There are 10 hidden switches. A switch that is on adds its own fixed numbers to the row, and there is some noise. The rows also spread widely along 16 directions, which tell nothing about the answers.
Some rows, each with its switches (1 for on, 0 for off) after it:
[ -8  -6   5 -22  13  12 -15  -7  11  25 -24   7 -10  -6  24  -1  21  16
   9  18   1   9  -6  -4  -8 -20   3  11  21  25  -9  25 -14   8   7 -45
  27 -31]	1 0 0 1 0 0 1 0 0 0
[-15   4 -33  -7 -21   9  11 -11   0   2 -22   5  20   5  -2 -14  30  22
 -43   7   7 -14 -10  18 -14  15  30  43  28  -2 -11  25 -24 -18  -3  17
  29   5]	0 0 0 1 0 0 0 1 1 0
[  1  -9  -3  28  10   0  24  -1  15  19   5   5   2   1 -31  -6  31  17
   0 -34  -2  -9 -13 -35  31   4   4 -14 -45  -7  -5  -7  33 -28  19  17
 -21  19]	0 0 0 0 0 0 0 0 1 0
[ 21 -14   1 -11  22   7 -41  -1  42  -8  16  34   4  -4  16 -18 -12 -36
  21 -38  -4  20 -24  10  20  -9 -27   4  -7  -5  20  11  50   2   7  16
  43  12]	1 0 1 0 0 0 0 0 1 1
[ 33  10 -16  11   4 -23   6 -25  -9  11 -16   0 -11 -11  17  11  38 -32
   7  17  22  22  26 -12  -8 -10   3 -16  12 -27 -13 -80 -36 -19 -22  -8
   4 -35]	1 1 0 1 0 0 0 1 1 0
[-22  12  21  24   2   0  19 -19   8  14 -16  19 -15  -3 -14  -6   8  10
  16 -10  -1  22  -3 -23   1   3  31  -7  -3 -22 -13 -46  -2  -8 -43 -31
   8  16]	0 1 0 0 1 1 0 1 0 1
[  0   2  12  16  -5 -14   1  11  15 -13  10  28  34   5 -34  -1   1 -26
  10 -18  10  14 -17 -10  -6  12  -9  13   2 -20  16  -4  44  19 -13  37
  34  38]	1 1 0 1 0 0 1 1 0 0
[  3 -17   1 -20  31  18  -3 -11 -21   5 -54 -18  32 -46  10  -1  29 -52
   1  17 -12   2  11  24  23  -8   4  31  25 -32  17  22  19 -21 -30  14
  57  31]	1 1 0 1 0 0 0 1 1 0
[ 15 -18  -6   6  14  -4 -20   5  31  28  -2 -16  20  -4  22 -19   6 -23
   2  -6  -6  11 -19  21  23 -14 -26  -5 -29  -7  31 -38  24 -11  17   3
  23 -29]	1 1 0 1 0 0 1 0 0 0
[ 40  16   0  -7 -44  -9  33 -31  10 -17   1  34 -22   1 -31 -14  -7  24
 -15  32   4 -54   3  -5   7  40  -1  17  43 -39 -20 -50 -15 -12   5  13
  15  -1]	1 0 0 1 0 0 1 0 1 0
[ 42  -5 -16  -1  30   4  -9   9  -7 -20  14  -2  23  -7  27  17  28 -43
   8 -29  14  28   5  -7  50  -9  -2   4   1 -21 -28   6  32 -29 -10  27
  -8  31]	0 1 0 1 0 1 1 1 0 0
[ 25  22   6  19  22 -10  -4  20  25 -18   6  -2  16   7   3 -15 -33  -6
  35  -4 -11  -3 -42   7  24  -1 -23  -5   2   0  -1  -4  17  24  -4  13
 -17 -20]	1 0 0 0 0 0 0 1 1 0
[ 18  11 -10   5  15  -5   2  -1   8  35 -37 -28  11  11  15  10  35 -10
  35  19   8  17 -25 -10  -9 -22  12  -4  -7   9 -25 -30 -14  12  -1 -28
  -3 -57]	1 1 0 1 0 0 1 1 1 1
[-20 -14  12  29   8   7   6 -13   3   8   0  22   1 -32   0   0  21 -13
 -18 -10  -8  36  18 -22  21 -17  -1  -6 -11 -20   0 -28  -3 -38 -40   1
  21  27]	1 0 0 1 0 0 1 0 1 1
[-10   8  28  -1 -22 -11   3  -4  -3   7  -7  24  -2 -17 -36   8 -12   6
  15  16  22 -21  33 -15  -2  37 -20   6  41 -23  14 -13  26   6   9 -14
  23  26]	0 0 0 0 0 1 1 0 0 0
[ 12  -5   5  -5 -19  43   3 -13 -10  16 -21 -24 -20  -9  16   0 -17  -5
  38   8 -21 -24 -16  13  31  -6  21   5   4 -21 -16 -40  29 -43   1 -20
  -7  -4]	1 0 0 0 0 1 0 0 0 0
[-22  -8  28   6  23  -8  15 -28  14   9 -10 -10   5  -2  22 -37  -9  33
 -10   6 -16 -13 -18   7  15  -4 -18   0  -6   9  14 -26 -20  -4  -8 -32
   5  -8]	0 1 0 0 0 0 0 1 1 0
[ -1  -3  29   2   5   3  34 -26 -25  -7 -10 -16  -1 -25   6   2 -12  -1
  -3  57 -13 -13  19  -7  15  -8 -12   2  15  -3  -9 -40 -31 -14 -40 -25
  -2   2]	0 1 0 1 0 0 0 0 0 0
[-25  24  -8  50   3 -18   5  15   2   7  -9 -15  23   7 -10 -23  16   1
  13 -17   8  37 -26  -1 -18  -4  14 -20  -6  10  21 -18 -10  15 -19   9
  -3  -6]	0 0 0 0 0 1 1 0 0 0
[-17 -12  31  -8  -3   4  10 -32   2   9 -22  -3  14  12 -13 -13  -1   8
  19   2  -1 -26 -29  -7 -18  12   5  14  17  -2   6  -5  40  13  14  -6
  36  23]	1 0 0 0 1 1 0 1 0 0
[ -3  -8  15  22   5  30  22 -37  17  26 -18  10  15  10 -15  -2  -9  28
  15 -17  -8 -23 -47 -20  32   7  16  39 -21 -16 -25 -21  57 -33  14   1
 -20  20]	0 1 0 1 0 0 0 0 1 0
[  4  19   7 -13  19   3   0 -30 -25 -21 -31   3  13  -7  34   8   4   5
   8  18  11   4   0   2  -7   3  10  30  72  -6 -33  25 -23   4 -22 -16
   8   2]	1 0 0 1 0 0 0 1 1 1
[ -1  22  -7 -18  24  -1 -24  -3   6   4 -14 -19   1  25  57 -20  -2  33
  18 -20   9  10 -30  26  -4  -5  13   6  28  23  -6  21 -23  19  14 -42
 -16 -41]	0 1 0 0 0 0 0 0 0 0
[ 42  11 -12 -16  -4   7   3  20  37  10  -8  11   4  -3 -19  21  -4 -24
   7   6   1  -4  -1   4  41  12  16  14 -14 -45 -38 -28  24  -9 -23  -2
   0  -9]	0 1 0 1 1 1 0 0 1 0
[ -9   8  -9  30   5  11 -26  -1  33   7   5  34   8  -1   1 -32 -11  -9
  22   5   4  24 -43  14  -7  -9 -12  28  13  37  25  -3  25  11   1   7
  37 -19]	0 1 0 0 0 1 1 0 0 0
[-14  20   1  43  22 -47  27  26  36  19  -1   0  42  -2 -51 -12  10  20
 -24 -14  13   2  -1 -14  19  29 -19 -14 -30 -22  21 -20   2  16  -6  16
 -16  -6]	0 1 0 0 1 0 0 0 1 0
[ 13  -6  -8  20  11  31  -4  26   8  44 -16 -34 -16 -15  15  -1  21 -23
  58  10 -19  23 -24  -6  41 -41   3 -31 -40  13  -6 -41  18 -24  -6 -31
  -9 -45]	1 1 0 1 0 1 1 0 0 1
[ 26 -12  11 -29  14  13  14   8  -7  16 -29 -45   5   2  13  14  24  -8
  28  20 -16 -15 -15  -9  22 -22  10 -11 -15  -1 -31   8   5   2   4 -26
  -6 -15]	1 0 0 1 0 0 1 1 0 0
[  0   3 -19   0  -8  40  10  -3 -14  13 -20 -50  19  21  26 -12  11   9
  37 -20 -22  -4 -60  15  23 -17  42   9  -7  10 -29  -4  21 -32   1  -6
 -17  -7]	1 1 1 0 1 0 1 0 1 1
[-16  30   3  23 -21  11   5  31 -28 -27  28  26 -28 -28  -4   1 -14  14
  17   1   3  17  35 -12  24  10  -6 -20  45  -5  -4   7 -26 -18 -36  -8
 -15  20]	0 0 0 1 0 0 0 0 0 1

New rows, each followed by its switches (1 for on, 0 for off):
[-31  -7  -9 -13 -10  36  -7 -11  -4   8 -18  11  18 -11  16  -5  16  17
 -24  -4  -5   7  -9  13   8   0  29  46  30   3 -14  42   3 -28 -12  -4
  33  25]	0 0 0 1 1 0 1 0 1 0
[  0   0   0  34   8  16  13 -13  47  27 -10   0  16   8   4 -35 -18  35
  -4   5 -26 -10 -65   9  37  -8  -5  24 -29   5  -9 -36  11 -21   3  -6
  -8 -35]	1 1 0 1 0 0 1 0 1 1
[ -4 -11 -20  -4   1  20 -19   3   1  43 -17 -12  12 -13  17   4  25  -1
   8   8  13   3   5   9  17  -6  -9  19   5  11   9   0  19 -27  31 -17
  12 -25]	0 1 0 1 0 0 1 0 0 0
[-12   5  30  -6  18 -40  20  -4  20   6 -12 -26  45  28 -10  -1  -8  29
 -21  13  10 -15 -15  -6 -19  15 -19  -2  -8   1   2   6 -11  47   8 -16
 -10  -9]	0 0 0 1 0 0 0 0 0 0
[ 15  23 -34  15 -16   6  -2  10  37  17  -8  -8   2  33   3 -34   2  24
  21 -14   5 -17 -59  23   8  14  14  13  -6   8  -6 -24  12   1  29   3
  -6 -45]	0 1 0 0 0 1 0 1 1 1
[ 34  10 -43  23 -41  25  16 -14  10  -5  12  42  -7 -10 -33 -11   2   0
  -8  21   8 -37 -12  -1  24  30  -3  43  26 -13 -14 -18  26 -44  22  56
  12   0]	0 0 0 1 0 0 0 0 1 1
[ 29   3  -4 -42  12  20  -3 -25  18  -4 -45   8 -16   2   3 -17   8 -19
  24  23 -21  -6 -40  16 -18 -13  35  26  22   2 -18  25  -4  25 -24 -15
  54 -10]	1 0 1 0 0 0 0 0 0 1
[  6   3  36  -7  12 -10  11  -5  -1  16 -40  -2  13 -30 -34  22   5 -30
  21  -2  -5   1  25 -18  19  13   9  -8   2 -65  -1 -27  28   0 -32 -11
  19  33]	1 0 0 0 1 0 1 0 1 0
[  6  28 -25  29 -11  17  12  39  21 -18   9 -18  20  26 -12 -35 -20  16
  28   3 -19 -16 -77  21  15   0  10  10  -7  34 -11  23  11  16   2  29
 -19 -21]	0 0 0 0 0 1 0 1 1 0
[ 13  28  -9   0  21 -11  14  24 -11   6 -28 -46  51  24   1  21  21  10
  19 -23  15   6 -26  -2  15  11  28   7   1 -18 -32  31  16  17   4   1
 -44   3]	0 1 0 1 0 0 1 0 0 0
[  0  10 -12  47  21 -13  -8 -40   3  10   4  21  20  -6  28  10   6 -12
 -12  -4  30  46   7 -17  -3  -6  -3  14  18  -7 -15 -57  -3 -30 -19   6
 -11 -11]	0 0 0 1 1 1 0 0 0 0
[  1   8 -12  -8   9  12  -2 -23  -3  -3 -23  17  11 -12  19  17  15 -11
 -12  37  17  20   8   2  -7 -11  16  46  39   8 -36   6 -25 -11 -36 -17
  20 -10]	0 1 0 1 0 1 0 0 1 0
[  3  -6  22 -14 -11   6  36 -26   9  -8   5  21 -24  18 -19 -16  18  35
  -7 -14  -3 -26 -14 -23  15  19  23   0  -2 -17 -27  -8   7  -9  -4 -13
   8  37]	0 1 0 1 0 1 0 0 0 1
[ 27  -2  16 -16   8  23  -4 -16  -2  -3   1 -10   7  -2  37  45 -23 -11
  12  22  -2   5   8 -14  36 -22  -1  22   2  -5 -64 -19   3 -28 -18 -36
 -42 -12]	0 0 0 0 0 0 1 0 1 0
[  8   7 -42 -10 -30  -1 -25   6   8  -2  -9  11   5   5   1 -14  19 -37
  -8  18  13  11  -9  35 -46   0  15  20  24   6  27  -5 -13   9  -2  29
  62 -26]	1 0 0 0 0 0 0 0 0 0
[ 14 -31  -4 -32 -21  42  -2 -28  19  18 -23   1   6   5  12  -1   5 -23
 -10  47 -19 -17 -30  15  -2 -19  13  54  -7  11 -22  -5  15 -14  -2  -3
  55  -7]	0 0 0 1 0 0 1 1 0 1
[  6 -18   7 -42  -8   8 -10  17  33   2  -1   5  32  16  -6  24   8 -12
 -28 -10   0   3  -4   4  12   1  12  29 -23 -20 -28  33  22   6  -6  -2
  24  24]	0 0 0 1 0 0 1 0 1 0
[-25  13  12   6 -21  12  -2  21  -8  -6   6  11  17  10 -15   9   3  15
  28 -24  16   6 -12 -10   3  13  12  10  29  -2 -12  20  34   0   0  -4
   2  30]	1 1 0 1 0 1 1 0 1 0
[ -5   9 -29  17  11  10  10  33   8  23 -21   8   5 -24 -33 -10  40  13
  10 -25  -1   3  -3 -12  30   4  12  -6  -1 -10   4  37  17 -20   4  13
   3   5]	1 0 1 1 0 0 0 0 1 0
[ 20  41  -2  19 -14 -39   4  48  18  -8   8   2   0   9 -35  11   8 -11
  30  -8  24  17  11 -18  -2  20  -4 -43   5 -25  -7 -28  -9  35 -15  -1
 -13 -18]	1 0 0 0 0 1 1 0 1 1
[  0  16  -1   6  31 -47  27 -20   7  -4 -10 -21  31  27  11  -9  21  46
 -38 -33  21   3  -1 -13  -2  17   9 -15  -2 -16 -19  -4 -34   8   0 -12
 -38   1]	0 0 1 0 0 0 0 0 0 0
[-15   8   5  -4  -6 -15   6  25 -11 -15   6  18 -24 -16 -27 -31  31   7
  17  -5   5 -10  16  -9 -15  15 -12 -33  33  12  42  34 -11  24   6   7
  45  17]	1 0 0 0 0 0 0 1 0 0
[ -5  19  -7  32  -7 -21  15  16  51  26  -5  43  15   6 -57   7   9  25
 -14 -21  19   5  -7 -25  12  30   7  12 -19 -38 -10 -22  21   0  -3   7
  -2  -4]	1 1 0 1 0 0 0 0 1 1
[-14  -4   0 -30 -27  46 -20 -15 -24   3 -15   5  -9 -19  31  13 -14  -1
  17  22   1  -5  17  17   4  -4   6  34  60  -3 -17  10   2 -35 -11 -32
  26   5]	1 0 1 1 0 0 0 0 1 1
[ -4   2  11   7   0 -29 -11  23   7  -4  19  23  23 -37   2  37 -13 -27
 -34  25  19  37  71 -10  19   4 -38  -5  23 -38  -4 -36 -26 -13 -47 -13
  12   1]	1 0 0 1 1 0 1 1 0 0
[ -1  -2   7 -16  19 -17   7 -42  22   2 -24   8  18  30  15 -11  18  25
 -14  -2  13   1 -32  -8 -33  -3  14  21  20   8 -26   3  -9  21   0 -23
  23  -6]	1 0 1 1 0 1 0 1 0 0
[-19  27 -18  34   6  -1 -23  11  -8  -9  -9  31  34 -19  -5  23   7 -34
   8 -27  33  53  17   1   0  12  16  30  42 -29  -5   5  26 -18 -37  21
  13  28]	1 1 0 0 0 1 0 0 1 1
[ 37  23   3 -16  18 -42  -8  12  30 -31   1  12  12  29  -1 -18   5 -15
  11 -14  12   8 -28   6 -25  11  -3 -13  16 -14   4  11  -9  65  -7  17
  24 -10]	1 0 0 1 0 0 0 1 0 0
[ 27  19  -7  -8  11  -8  -9  37  40   2 -20  -1  24 -21  -3  -2 -26 -12
  -7  18 -10  -6   1  33  52  16 -15  19   9 -45  -7  -9  -2   1 -26  -8
  10 -23]	1 1 0 0 0 0 1 1 1 1
[ -4   5  -4  -2 -29   0  42  16 -14  11  -6 -16  -6 -11 -32 -12  16  44
 -17   5  -2 -51  19   0  35  35   4 -12   8 -34   3 -15  -5 -33  13  -3
 -11  10]	1 1 0 1 0 0 0 0 0 0
[-19   7   3   9   1   8  23 -19   4  21 -33 -11  57  17   0  35  -5  33
 -27  18  14  -2 -15 -10   7  11  23  64  11 -14 -55   4   7 -16 -11 -20
 -26   3]	0 1 0 1 0 0 1 1 0 1
[ -8  -5  -9   9  39 -10 -19  27  58  25 -12  18  32  -5 -14 -15  15 -10
 -18 -33  -6  33 -26   5  18  -5   2   8 -39  -8  19  35  27  21  -8  13
  28   0]	0 0 0 1 1 0 0 0 0 0
[ 33  -7   3 -49   7  -1  -8 -15 -19 -25 -20  -9  12  -3  17  37  28 -65
   5  -2   8  24  27  -2  -9 -12  26   2  14 -39 -35   1  -1  -3 -44  -1
  31  34]	1 0 1 0 0 0 0 0 1 1
[ 13   4 -11  -8 -11 -19   3  -8  19  22 -31 -21  43   6   7  22   6 -17
 -32  31  15   5   7  19  -3   8   6  28   0 -41 -19 -53 -20  -7 -19 -10
  13 -33]	1 1 0 1 0 0 1 0 1 1
[ 18  31   5   0 -14  16   1  24   1 -16  15   9   4   8   4  35 -39   9
  31   7   4   2  -5  -5  32  10  10  14  32 -21 -51  -8  12  -5 -24 -18
 -38  -9]	1 1 0 1 1 0 0 0 0 1
[-12   2   6 -32 -27  14   3 -12   6  14 -27  -9  10  11   2   7  -8   7
  -4  25  -1 -20  -3  21 -12  11  26  34  18 -15 -17 -18 -10  -1 -16 -32
  26  -9]	0 1 0 0 1 0 0 1 1 0
[ -2  15 -28  33 -17  -8  -4  -3  10 -17  18  25  19  -4  10 -12 -11 -18
 -30  23   8  29  -6  22 -15  -6  -2  24  21   1   9 -45 -33 -15 -40  27
  22 -23]	1 1 0 1 0 0 0 0 0 0
